The rows are grouped in 2 ways, from coarse to fine. Each group lies inside one group of the grouping before and may be the whole of it. The rows also spread widely along 7 directions, which tell nothing about the answers.
In the rows, 128 means zero.
Known rows, each followed by its group in each grouping:
[133 170 114 106 139  86 107  74 114 150 129 195 130 111  99 128 160 136
 156 153  93]
J_707 Zesum
[104 101 149 100 115 120 203 149 134 121 199 102 145 160 147 129 102  96
 132 107 103]
J_707 mifas
[162 149  95  99 120  63 160 115  92 121 100 186 143 106 121  84 131  72
 154  93  62]
J_968 Kebu
[ 73 132 117 137 112  87 143  75 176 149 124 169 109 135 150 147 138 126
  73 106 125]
J_968 tavid
[127  91  98 128  79 172 159 120 123  85 124  90 144 139 121 164 168 143
 146  83 196]
J_968 budid
[ 70 100 105 140 110 157 152 118 157 130 146  77 150 117 129 173 134 107
 105 116 113]
J_707 Kig
[ 86 129 136  80 116  77 114  99  97 120 117 194 150 122 140 140 173 129
 150 131 111]
J_968 Kebu
[ 51  93 148  97 123 149 132 151 123 128 148  92 150 117 156 145 141 112
 139 139  89]
J_707 Kig
[102 110 125 111 101 131 176 140 153 121 124 105 116 134 158  97 105 104
 101  87 117]
J_968 budid
[ 83 117 212  43 138 139  85 150 116 159 160 135 102 151 159  80 150 187
 170 182 117]
J_707 Zesum
[155 104  74 155 106 175 181 136 118  89 122  71 159 110 107 150 137  80
 148  86 116]
J_707 Kig
[ 75 105 107 116  85 176  66 119  97 117 116  91 155  91 108 174 193 163
 146 139 175]
J_968 Kebu
[ 78 128 118 108 121 109 164  91 142 136 148 143 140 138 139 158 165 110
 124 132  97]
J_707 Zesum
[169 143 153 147 135 125 175 131 204 150 155 118  72 173 126  80  75 167
 106 110 142]
J_707 Kig
[125 143  90 128 117 122 119 114 156 147  93 125 111  88 117  93 115 112
  96 106 109]
J_968 Kebu
[138 134  97 129 125 128  94 109 115 134 102 143 122  84 110 107 134 125
 127 101 108]
J_968 tavid
[ 97 104 158 120 112 138 138 133 162 133 204  99 122 158 118 168 120 191
 143 135 183]
J_707 Kig
[ 78 125 165  87 136 101 107 112 106 144 146 178 142 132 141 140 155 142
 157 156  90]
J_707 Kig

New rows, each followed by its group in each grouping:
[106 151 164  88 142  92  77 103 129 164 108 201  95 120 141  79 134 166
 123 139  99]
J_968 tavid
[125 157 129 155 120 123 161  69 176 132 127 140 117 153 119 158 152 129
  92 117 143]
J_707 mifas
[ 94 130 184  90 121 153 108 129 136 149 168 122 113 145 132 128 143 176
 141 157 150]
J_707 mifas
[168 162 167 109 153 113  89 105 101 139 117 191 104 138 105  98 154 185
 180 151 124]
J_707 Kig
[162 142 141 113 124 129 144  95 117 117 121 150 121 153 116 127 177 149
 165 124 146]
J_707 Zesum
[144 146 173 110 127 147 151 108 173 137  90 130  82 165 142  87 155 161
 117 132 141]
J_707 Zesum
[ 93 104 162 120 114 170  90 147 144 142 174  83 117 134 109 151 130 208
 154 152 175]
J_707 Kig
[ 65 139 114 134 126 133  98  82 152 154 119 135 129 101 115 167 167 139
 105 149 107]
J_707 Kig
[136 102 121  83  97 154 115 161  73  97 122  94 158  97 120 107 147 124
 172 103 133]
J_968 Kebu
[118 130 164  86 120 117  91 142 129 147 142 141 101 130 127  84 125 187
 146 138 145]
J_968 Kebu
[142 158 103 115 146 112  82 106  86 155 130 164 139  71  75 115 132 134
 175 143  80]
J_707 Kig
[113 114 121 140 118 207 102 141 139 129 111  57 127  95 103 132 135 148
 127 127 130]
J_707 Kig
[141 141  76 122 120  41 173  92 137 145 179 191 128 123 105 124  88 114
 130  92 103]
J_968 budid
[122 147  96 134 135  88 110 105 162 166 156 152 100  91 109 109  89 137
  96 105 114]
J_968 tavid
[134 174 115 170 121 154 136  64 202 159  85 122  89 128  99 131 148 146
  64 119 143]
J_707 mifas
[ 81  92 116  81 103 189  85 168 103 123 101  68 145  77 127 107 149 117
 134 125 109]
J_968 Kebu
[ 67 101 127 128 106 209 144 134 154 123 117  40 141 114 136 150 149 102
  92 120 123]
J_707 mifas
[179 162  78 157 130 133 160 100 137 135 122 116 126 100  94 105 110  78
 116  92  87]
J_707 mifas
[199 177 175 126 133  83 180  82 144 126 133 199 102 191 118  94 142 148
 138 112 139]
J_707 mifas
[149 133  67 140 119  99 155 106 120 110 135 147 134  97 107 124 115  77
 123  72 100]
J_968 tavid
[111 111 121  93 106 194  69 141  96 119  80  85 125  80 111  92 153 150
 150 125 128]
J_968 budid
[ 83 114 148 107 106 179  93 117 122 128 181  87 143 132  97 188 168 185
 156 162 189]
J_707 mifas
[135 136 132 130 127 188  65 116 116 140  96 100 118  96  88 128 167 181
 152 151 146]
J_707 Kig
[132 160 188 100 131 175  79 106 118 139  68 141  99 137 126  91 191 177
 138 156 143]
J_707 mifas
[129 132 125 123 108 200  65 116 147 148  64  88  89  88  98  82 144 184
 114 128 164]
J_968 budid
[ 87  97  86 121  99 125 162 135 153 128 148  88 147 109 130 149 119  95
 104  93 123]
J_968 Kebu
[117 153 155 115 123 117  98  94 189 176 112 160  65 134 122  84 119 199
  95 127 163]
J_968 budid
[103 128 106  91 119  60 135  98  93 138 148 193 137 112 130 118 131 113
 150 118  90]
J_968 budid
[128 142  64 141 111 149  80  89 131 142 114 114 116  68  64 133 125 159
 129 118 154]
J_968 budid
[105 159 146  89 151  82  98 101 102 162 182 189 132 100 100 119 117 138
 160 159  76]
J_707 mifas
[104 119 140 125 125 112 162 120 155 134 190 121 116 152 129 153 119 156
 134 121 140]
J_707 Kig
[186 139 108 127 135 130 108 133 103 132 161 128 123 100  70 101  95 159
 182 124 122]
J_707 Kig
[121  97 106 123  80 196 118 149 120 100 104  52 139 112 108 140 165 147
 137  99 176]
J_968 Kebu
[102 156 149 108 123  85 119  76 156 152  92 197  92 137 142  99 151 160
 112 128 121]
J_968 budid
[ 78 124 102 129 113 160 118  98 169 145 145  89 125 106 114 165 148 136
 108 138 131]
J_707 Zesum
[164 105 120 162  96 173 184 128 152  93 150  78 131 166 109 162 141 151
 139  90 185]
J_707 Kig
[105 136 140 120 111 143  77 104 166 161 132 132  81 123 105 120 122 210
 119 128 186]
J_968 budid
[160  95 166  84 100 123 164 179 115 101 176 106 121 173 134 100 114 162
 165  98 181]
J_968 Kebu
[ 88 147  84 150 104 148  85  74 169 149  63 124 115  84 101 162 175 145
  75 123 148]
J_968 Kebu
[120  99  79 125  93 121 187 119 137 107 139 110 140 118 129 136 120  85
 126  72 113]
J_968 budid
[ 96 136  87 132 122 146  44  93 122 150  99 136 120  60  92 138 150 150
 117 129 127]
J_968 tavid
[ 93 149  95 170 104 151  93  62 182 143  82 121  97 104 105 167 171 162
  68 115 175]
J_968 tavid
[116  89 128  75 100  87 195 132  88  91 157 153 158 156 159 120 134  89
 166  86 109]
J_968 budid
